There are 9 hidden switches. A switch that is on adds its own fixed numbers to the row, and there is some noise. The rows also spread widely along 11 directions, which tell nothing about the answers.
Known rows, each followed by its switches (1 for on, 0 for off):
-16,4,2,16,-13,21,-22,0,-1,3,2,-40,-4,-16,9,6,-28,-28,9,5,5,-4,1,-1,0,-1	1 0 1 1 1 1 0 1 1
1,-7,8,8,3,25,1,-3,0,-1,10,-18,-16,-9,-9,1,9,5,-2,-12,14,-4,20,-2,-29,12	1 0 1 0 0 0 0 1 0
0,-4,9,10,10,2,-8,-20,-7,1,-16,3,8,-24,-14,-4,-25,-24,-16,5,-1,3,-2,1,22,5	0 1 0 1 0 0 0 0 1
5,10,-1,2,-29,-4,15,-4,-4,7,-14,-15,-7,0,1,-4,12,4,-9,16,31,10,0,11,2,-2	0 0 0 1 0 1 0 0 1
-12,18,0,19,-23,27,-1,-12,6,5,-11,-16,0,-1,8,14,20,-16,0,-3,25,11,-4,3,-7,4	0 0 1 1 0 0 0 1 1
-15,-3,-20,-7,-13,37,-10,9,-14,-15,-8,3,-9,-1,-15,-4,15,-18,18,8,-14,23,-11,-4,15,-19	0 0 1 0 0 1 0 0 1
-5,-9,-25,8,-4,3,-13,7,8,12,0,-23,-12,-2,27,15,-21,3,7,8,2,-12,5,-4,-19,9	0 0 0 1 1 0 0 0 0
0,-11,-17,11,-22,10,-9,-9,-10,7,-19,2,-6,-3,17,4,-13,-13,5,14,4,-7,-14,13,9,-6	0 0 1 1 1 0 1 1 1
17,-16,-20,11,14,10,9,8,-6,-4,-26,35,-10,-6,-3,-8,8,18,2,-1,-14,-16,20,10,4,-9	0 0 1 0 0 0 1 0 1
13,3,0,-1,-24,-7,0,-23,-25,0,-30,-3,-3,-18,13,1,-30,-4,-5,12,6,2,2,17,23,4	0 1 0 1 1 1 1 1 1
-16,-27,21,13,1,20,-10,13,4,-12,8,-10,-5,-15,-3,7,-7,-13,-17,7,6,-12,15,2,23,6	0 0 1 0 1 0 0 1 1
1,-37,25,9,-22,8,-13,-22,-6,-3,16,-3,-2,-6,10,11,-30,-15,-8,11,4,-23,-13,14,11,10	0 1 1 1 0 1 0 0 0
1,-3,-10,-3,-16,-12,3,8,1,10,1,-28,-11,-6,11,0,-17,4,-3,17,16,-1,6,-1,-6,7	0 0 0 1 0 1 0 0 0
11,3,-6,18,-7,15,5,-3,16,10,-11,2,4,-14,2,-3,19,-6,9,-10,10,-9,10,7,5,-8	0 0 1 0 0 1 1 0 1
3,-11,-17,-6,-31,6,7,-2,5,4,-4,1,-9,2,21,15,8,9,11,8,11,0,-3,8,7,4	0 0 1 1 0 0 0 0 0
11,-13,1,-6,-19,10,3,-20,1,3,5,0,-7,-9,4,3,8,3,9,-7,10,-3,0,9,0,6	0 0 1 0 0 0 0 1 0
-8,-17,13,11,-22,29,-16,-1,2,-9,6,-14,-2,-10,9,13,-4,-20,7,2,-1,-7,-5,9,16,-1	0 0 0 1 1 1 1 1 0
12,1,0,-3,-32,-9,12,1,2,0,-9,-13,-4,-13,27,10,-12,16,2,2,16,-7,23,11,17,13	0 0 1 0 0 1 1 0 1
7,-20,6,9,-6,8,-9,-6,-5,0,7,-5,-11,-5,-3,-10,-9,-2,6,5,1,-19,2,12,-10,-7	0 0 1 0 1 0 0 0 1
1,-13,4,2,-24,19,2,-8,3,-9,-4,7,-2,-7,24,23,3,3,3,-8,4,-6,8,9,17,14	0 0 1 0 0 0 1 1 0
-7,-9,-13,0,-10,17,-9,2,-5,2,-2,-11,-7,-8,-2,1,-12,-17,11,10,-3,4,-7,-2,5,-6	1 0 1 1 0 1 0 0 0
0,3,-12,11,-15,19,-9,-3,-5,2,-8,-10,-8,-4,4,0,-3,-13,8,4,2,-1,-6,5,-7,-5	0 0 0 1 0 0 1 1 1
9,-11,-2,6,-5,26,-7,-24,-11,-6,-7,7,-6,-6,14,19,-4,4,-2,-18,-3,-1,8,7,-13,20	0 0 0 0 0 1 1 1 0
3,-5,-2,8,-14,19,0,-21,-16,0,-21,0,-11,-10,8,10,-5,2,-3,2,14,0,5,12,-2,7	1 1 1 1 1 0 0 1 1

New rows, each followed by its switches (1 for on, 0 for off):
7,7,-9,3,-18,8,-6,-19,-31,-7,-24,-2,-11,2,14,9,-27,6,-3,5,-1,8,3,11,-13,12	0 0 0 1 0 1 1 0 1
-4,-11,21,14,-22,15,-1,-6,-2,-3,6,-18,-7,-2,3,10,2,-6,-16,9,25,-5,3,11,0,8	0 0 0 1 0 1 0 1 1
0,-3,2,-2,-10,-7,-15,-31,-18,7,-2,-19,-1,-12,4,1,-42,-20,-10,8,6,6,-14,2,-5,16	0 0 0 1 0 0 0 1 0
4,-2,-17,6,-28,9,11,11,15,2,-12,7,-1,-1,23,11,21,5,16,3,5,-8,5,8,21,-9	0 0 1 0 0 1 1 0 0
13,-8,23,18,-22,11,8,0,-14,-12,-10,9,-6,-2,-5,-10,6,3,1,9,4,-20,8,28,13,-14	0 0 1 1 0 1 1 1 1
5,-13,4,10,-24,22,-4,-21,-13,-3,-3,9,-8,2,6,6,-1,-9,13,6,-1,-13,-16,18,0,-8	1 1 1 1 0 0 0 1 0
-13,-14,-1,14,-19,23,-8,12,15,3,5,-13,-4,-4,3,5,14,-17,7,11,13,-6,-7,5,12,-11	0 0 1 1 1 0 0 0 1
4,-13,-12,-12,-15,15,-6,-7,-7,-4,9,-11,-15,-5,13,12,-12,11,14,-6,-3,2,10,0,-12,14	0 0 1 0 0 1 0 0 0
19,-12,-5,2,-1,21,-16,-36,-21,-3,-5,13,-4,-11,4,4,-21,-6,13,-17,-20,-6,-5,11,-13,7	0 0 0 0 0 1 1 1 0
-2,15,3,12,-25,-2,6,-12,-18,-3,-23,1,-1,13,3,-3,0,-5,-3,17,11,4,-14,15,-2,-6	0 0 1 1 0 0 0 0 0
2,-27,-3,-9,-4,10,-2,3,-15,-5,6,-9,-21,-2,-12,-2,-8,7,-10,13,7,5,6,0,-13,9	0 0 0 1 0 1 0 0 0
19,-6,-17,-6,-31,-7,8,-12,-2,12,-11,0,-9,-8,19,1,-8,11,12,6,13,-5,3,14,3,3	0 0 1 1 0 0 1 0 1
-8,2,-4,13,-26,18,0,3,1,-10,-10,-3,-4,7,25,25,5,3,5,7,2,-4,2,8,7,3	0 1 0 1 0 1 0 0 0
21,7,-2,21,-10,1,-3,-16,-21,2,-19,4,-8,4,1,-13,-14,4,5,5,-1,-17,0,21,-25,-9	0 0 0 1 0 1 1 0 1
6,-24,2,1,-18,11,-8,-19,-7,11,3,-10,-7,-13,-3,-2,-15,-16,-9,8,18,2,-9,6,0,8	0 0 1 1 0 1 1 0 1
0,13,9,12,-14,24,-1,2,-5,-11,-3,-10,-8,1,-11,-7,18,-4,6,-5,7,3,7,8,-14,-7	0 0 0 0 0 0 1 0 1
-7,0,-9,4,-33,13,-10,-20,3,14,-7,-16,2,-5,11,5,1,-27,8,6,20,11,-27,5,4,-1	0 0 1 1 1 0 1 0 0
-6,7,1,5,-16,5,-1,-1,-21,-7,-17,-8,-8,3,-3,-5,-13,-8,-4,14,4,9,-4,5,-3,0	0 0 1 1 0 0 1 0 0
8,-17,10,8,-10,0,-5,-13,-17,-6,-6,5,-4,-3,2,1,-24,-1,-10,14,0,-11,-1,15,7,3	0 0 0 1 0 1 0 0 1
0,-17,-16,1,-27,36,-8,-9,-9,5,-4,-8,-17,-1,2,7,14,-8,5,7,17,11,-13,9,-13,-4	1 0 0 1 1 1 1 0 1
6,-5,-13,-2,-8,5,6,9,-21,-5,-20,5,-16,-5,-11,-15,-2,4,4,16,-4,4,6,8,6,-11	0 0 1 1 0 1 1 1 0
-2,-15,3,-3,-46,11,-17,0,-14,-9,14,-28,-15,-4,27,7,-32,-8,26,18,-5,-21,-6,17,12,-10	1 1 1 0 1 1 0 1 1
-5,-13,-3,-3,-9,20,-24,-12,4,-2,3,-18,0,-28,16,20,-36,-17,9,-10,-7,3,7,-3,15,18	0 0 0 1 1 0 1 0 1
4,-7,-30,-8,-30,25,-4,-15,-15,1,-15,1,-20,0,23,20,-1,8,10,1,5,11,-3,5,-11,10	0 1 0 1 0 0 1 1 1
8,-18,-4,-6,-9,19,-8,-23,-6,9,3,-9,-12,-15,-11,-3,-2,-6,5,-3,14,8,-4,5,-13,6	0 0 1 1 1 0 0 0 1
-14,13,-6,30,8,25,-15,0,-6,-3,-16,-6,0,1,-7,-1,-2,-24,-4,5,-5,-2,-6,0,-11,-10	0 0 0 1 0 0 0 1 1
14,-2,-18,-9,-18,-1,7,-18,-12,6,-25,4,-6,-19,14,5,-9,4,-4,3,9,9,7,7,19,9	0 1 0 0 0 1 1 1 1
7,4,10,6,4,-2,2,-15,-16,-1,-15,-5,-1,-17,-14,-12,-12,-7,-18,4,9,5,8,6,5,4	0 0 0 0 0 1 0 1 1
1,0,-14,5,-24,7,4,16,-8,-3,-15,-2,-12,-1,6,-7,0,-1,13,17,-1,-7,3,11,11,-16	0 0 1 1 0 0 1 1 1
-4,-12,-20,2,-11,22,-9,4,-11,7,-4,-17,-17,-5,-8,-12,3,-14,8,15,8,3,-8,2,-9,-16	1 0 1 0 1 1 0 1 1
6,-5,-7,3,-11,6,-12,-25,-11,8,5,-11,-10,-1,-1,-9,-16,-12,10,2,1,-7,-15,4,-25,-1	0 1 1 0 0 0 0 0 0
-13,-7,-4,4,-9,10,4,24,-10,-15,-6,0,-13,11,-6,-6,9,3,-2,19,-3,0,3,3,4,-11	0 0 1 0 0 0 0 0 0
10,-9,-12,18,-2,15,-6,-17,1,14,-17,5,-5,-11,2,-1,1,-9,-1,1,9,-9,-4,9,-8,-4	0 1 0 1 1 0 1 0 1
3,4,-1,21,-31,8,3,-4,11,11,-12,-16,0,-11,29,16,-8,-7,3,5,21,-15,7,10,10,4	1 1 1 1 0 1 1 0 1
-5,0,-3,9,-22,13,2,-2,-1,3,-8,-16,-11,-1,7,2,9,-4,6,9,16,-3,-2,8,-4,-4	0 1 1 1 1 0 0 1 0
-2,1,1,-1,-19,11,-6,-30,-13,1,-12,-13,-2,-9,15,15,-12,-6,-5,-4,15,13,-3,5,-1,19	0 0 1 0 1 1 0 1 0
-25,6,-2,11,-12,25,-14,0,-19,-12,-13,-15,-9,9,-3,3,-3,-21,-3,14,0,13,-14,-1,-6,-5	0 1 1 0 1 0 0 0 0
4,-10,0,8,-20,7,-3,-6,17,2,-2,7,10,-13,15,13,0,-10,12,1,1,-12,-3,11,31,-4	0 0 0 1 0 0 0 0 1
2,6,-4,9,-22,-17,12,6,4,6,-18,-5,1,-2,17,3,-4,4,-8,21,18,-7,4,11,19,-3	0 0 0 1 0 0 0 0 1
2,12,-2,9,-17,16,5,-18,-1,-3,-20,10,3,-4,12,15,12,-1,10,-9,4,4,1,11,9,4	0 0 1 1 0 0 0 1 0
7,-4,-19,-2,7,-11,1,11,4,2,-12,2,-1,-19,5,-4,-19,5,4,6,-11,-8,17,-2,20,-2	0 0 0 0 0 0 0 0 1
-1,-9,-25,-20,-21,8,-10,-20,-22,2,-20,0,-7,-13,8,7,-19,-11,5,13,0,25,-17,3,23,3	0 0 0 1 1 0 0 1 1
4,-4,-19,-11,-13,2,3,5,3,4,-8,-6,-6,-19,6,1,-5,0,11,7,2,5,7,1,22,-1	0 0 0 1 0 0 0 1 1
-12,4,-38,-21,-27,9,-2,9,-1,2,-6,-13,-10,-2,10,4,4,-9,24,12,-1,24,-12,-10,12,-7	0 0 1 0 0 0 0 0 0
22,-12,-2,18,2,23,3,-12,6,0,-12,23,-4,-12,3,7,15,11,6,-17,-2,-19,17,16,-4,1	0 0 0 1 0 0 1 1 1
0,7,11,22,-11,7,-10,-21,-3,-1,-4,-11,1,0,15,12,-21,-9,-2,-2,3,-13,-2,8,-14,10	0 1 0 1 0 0 0 0 0
6,-12,2,-1,-27,13,3,-15,-33,-5,-17,-6,-26,2,2,-2,-6,11,-10,14,19,5,3,17,-15,8	0 1 1 1 1 0 1 1 1
1,-12,-20,7,-4,5,1,-4,-2,10,-17,-2,-11,-8,18,14,-12,2,-15,7,11,-2,7,-3,-4,16	0 1 0 1 0 0 1 1 0
9,9,-9,-4,12,2,8,6,-4,-1,-7,-11,-14,-15,-13,-12,4,15,4,-8,1,4,27,-5,-16,3	0 0 0 0 0 0 0 1 0
-11,19,7,25,-7,9,-1,18,2,-1,-6,-24,-3,3,-11,-16,9,-20,-1,12,11,-7,-1,2,-11,-18	1 0 0 0 0 0 1 0 0
4,-1,4,8,-14,1,7,3,-10,-7,-10,2,-9,4,4,0,0,9,-1,12,4,-9,5,13,0,-3	0 0 0 1 0 0 0 1 0
12,2,2,9,-16,-15,10,-2,3,11,-8,-6,-3,-2,3,-17,5,4,7,11,15,-17,0,16,-1,-14	0 0 1 0 1 0 0 0 0
21,-22,-12,-10,-15,28,3,-22,-1,6,0,13,-11,-16,-5,1,20,6,13,-16,8,7,4,9,-3,3	0 0 1 0 0 1 1 0 1
-4,-5,4,15,-40,1,1,7,0,9,0,-26,-8,5,11,-2,2,-15,-10,28,31,-9,-12,14,3,-8	0 0 0 1 0 1 1 1 1
-12,-11,-3,1,-36,26,-8,-20,-9,6,1,-18,-11,5,11,16,0,-19,-9,10,29,16,-23,2,-14,14	1 0 1 1 0 0 1 0 0
-2,-9,18,18,-24,30,-10,-15,-27,-21,-12,11,-6,10,2,9,-8,-9,-4,6,-3,-4,-8,21,-1,0	0 0 1 1 0 1 1 0 1
-6,-9,-17,-11,-12,18,3,5,-2,-5,-9,-2,-12,-10,6,13,4,5,7,1,1,14,10,-5,12,10	0 0 1 1 0 0 0 1 0
4,5,10,-10,-20,28,-2,7,-8,-25,8,-17,-16,-9,0,11,1,18,25,-14,-9,7,29,6,-3,6	0 0 0 1 0 1 0 0 1
5,3,-13,14,-22,-2,4,-6,14,20,-9,-14,-2,-9,18,3,3,-11,1,9,22,-10,-6,5,0,-2	0 1 0 1 0 0 1 1 0
0,3,-1,14,-18,13,9,0,-13,-11,-18,12,-10,16,8,8,19,12,-2,11,6,-4,0,16,-6,-4	0 0 0 1 0 0 0 1 0
18,-6,8,-3,-26,-11,-7,-21,-16,4,5,-17,-9,-4,3,-17,-24,-3,10,8,6,-13,-11,18,-15,-4	0 0 0 0 1 0 1 0 0
-7,3,10,3,-26,29,-4,-23,6,1,8,-21,0,-8,6,16,16,-16,3,-12,23,13,-6,1,-3,12	0 0 1 0 0 1 0 1 0
1,-2,-4,6,-18,2,-3,2,-13,-8,-14,-5,-11,3,15,7,-14,12,1,13,2,-6,8,13,-2,1	0 0 0 1 1 0 0 0 1
-8,-22,-6,6,-25,10,5,6,-2,3,-7,-4,-13,5,16,14,4,-1,-17,19,23,-2,-4,7,6,10	0 0 1 1 0 0 1 1 0
18,-1,-11,2,-29,4,-2,-25,-20,5,-14,2,-13,3,10,-3,-11,3,9,8,6,-5,-11,18,-17,-2	0 1 0 1 0 0 1 0 1
2,-34,-7,14,18,32,-22,-8,-3,-2,6,2,-13,-12,0,8,-14,-4,-3,-6,-12,-17,9,-1,-17,6	0 1 0 0 1 1 0 0 1
-7,-19,-33,-1,7,16,-13,3,1,14,-4,-13,-15,-13,1,-2,-6,-10,2,6,5,4,1,-10,-10,1	0 0 1 0 1 0 0 1 1
10,-22,-7,20,-7,-5,-3,2,20,4,-5,18,7,-2,36,18,-9,7,10,4,-10,-41,4,15,19,-5	0 0 0 0 1 0 0 0 0
1,13,8,17,-21,1,4,3,-9,-6,-19,-9,-4,-1,7,-5,-3,1,8,11,6,-12,7,19,6,-12	0 0 1 1 1 0 0 1 1
-4,21,-16,4,-27,21,5,-3,-12,7,-25,-21,-16,1,-2,-4,18,-2,6,7,28,22,-1,5,-20,-5	1 0 1 1 1 0 1 0 1
-2,-17,6,-12,-12,5,-1,-13,8,1,5,-4,6,-24,2,10,-8,-15,-4,-1,8,8,-2,-1,34,11	1 0 0 0 0 0 0 0 0
-13,-1,13,23,-2,25,-19,-20,-10,-4,5,-11,-1,8,-7,0,-6,-27,-7,-2,3,-3,-16,2,-27,3	0 0 1 0 0 0 0 0 0
-4,-9,3,19,-22,20,-10,-12,-14,2,-5,-11,-12,2,5,1,-10,-17,-6,13,12,-9,-11,10,-13,-1	0 1 1 1 0 0 1 1 1
-8,1,-20,-6,-5,21,-19,-6,-14,3,-4,-28,-13,-18,-2,-3,-26,-20,16,-1,-7,12,-2,-11,-12,2	1 1 1 0 1 0 1 0 0
23,-25,-20,-7,-11,5,-2,-24,5,17,-3,8,-5,-20,16,9,-15,4,12,-9,1,-8,2,6,0,13	0 0 1 1 0 1 1 0 0
-4,-7,-8,16,9,41,-10,-16,-19,-4,-27,5,-12,-11,-10,9,6,-9,-16,-5,6,15,7,1,-11,9	0 1 0 1 1 1 1 1 1
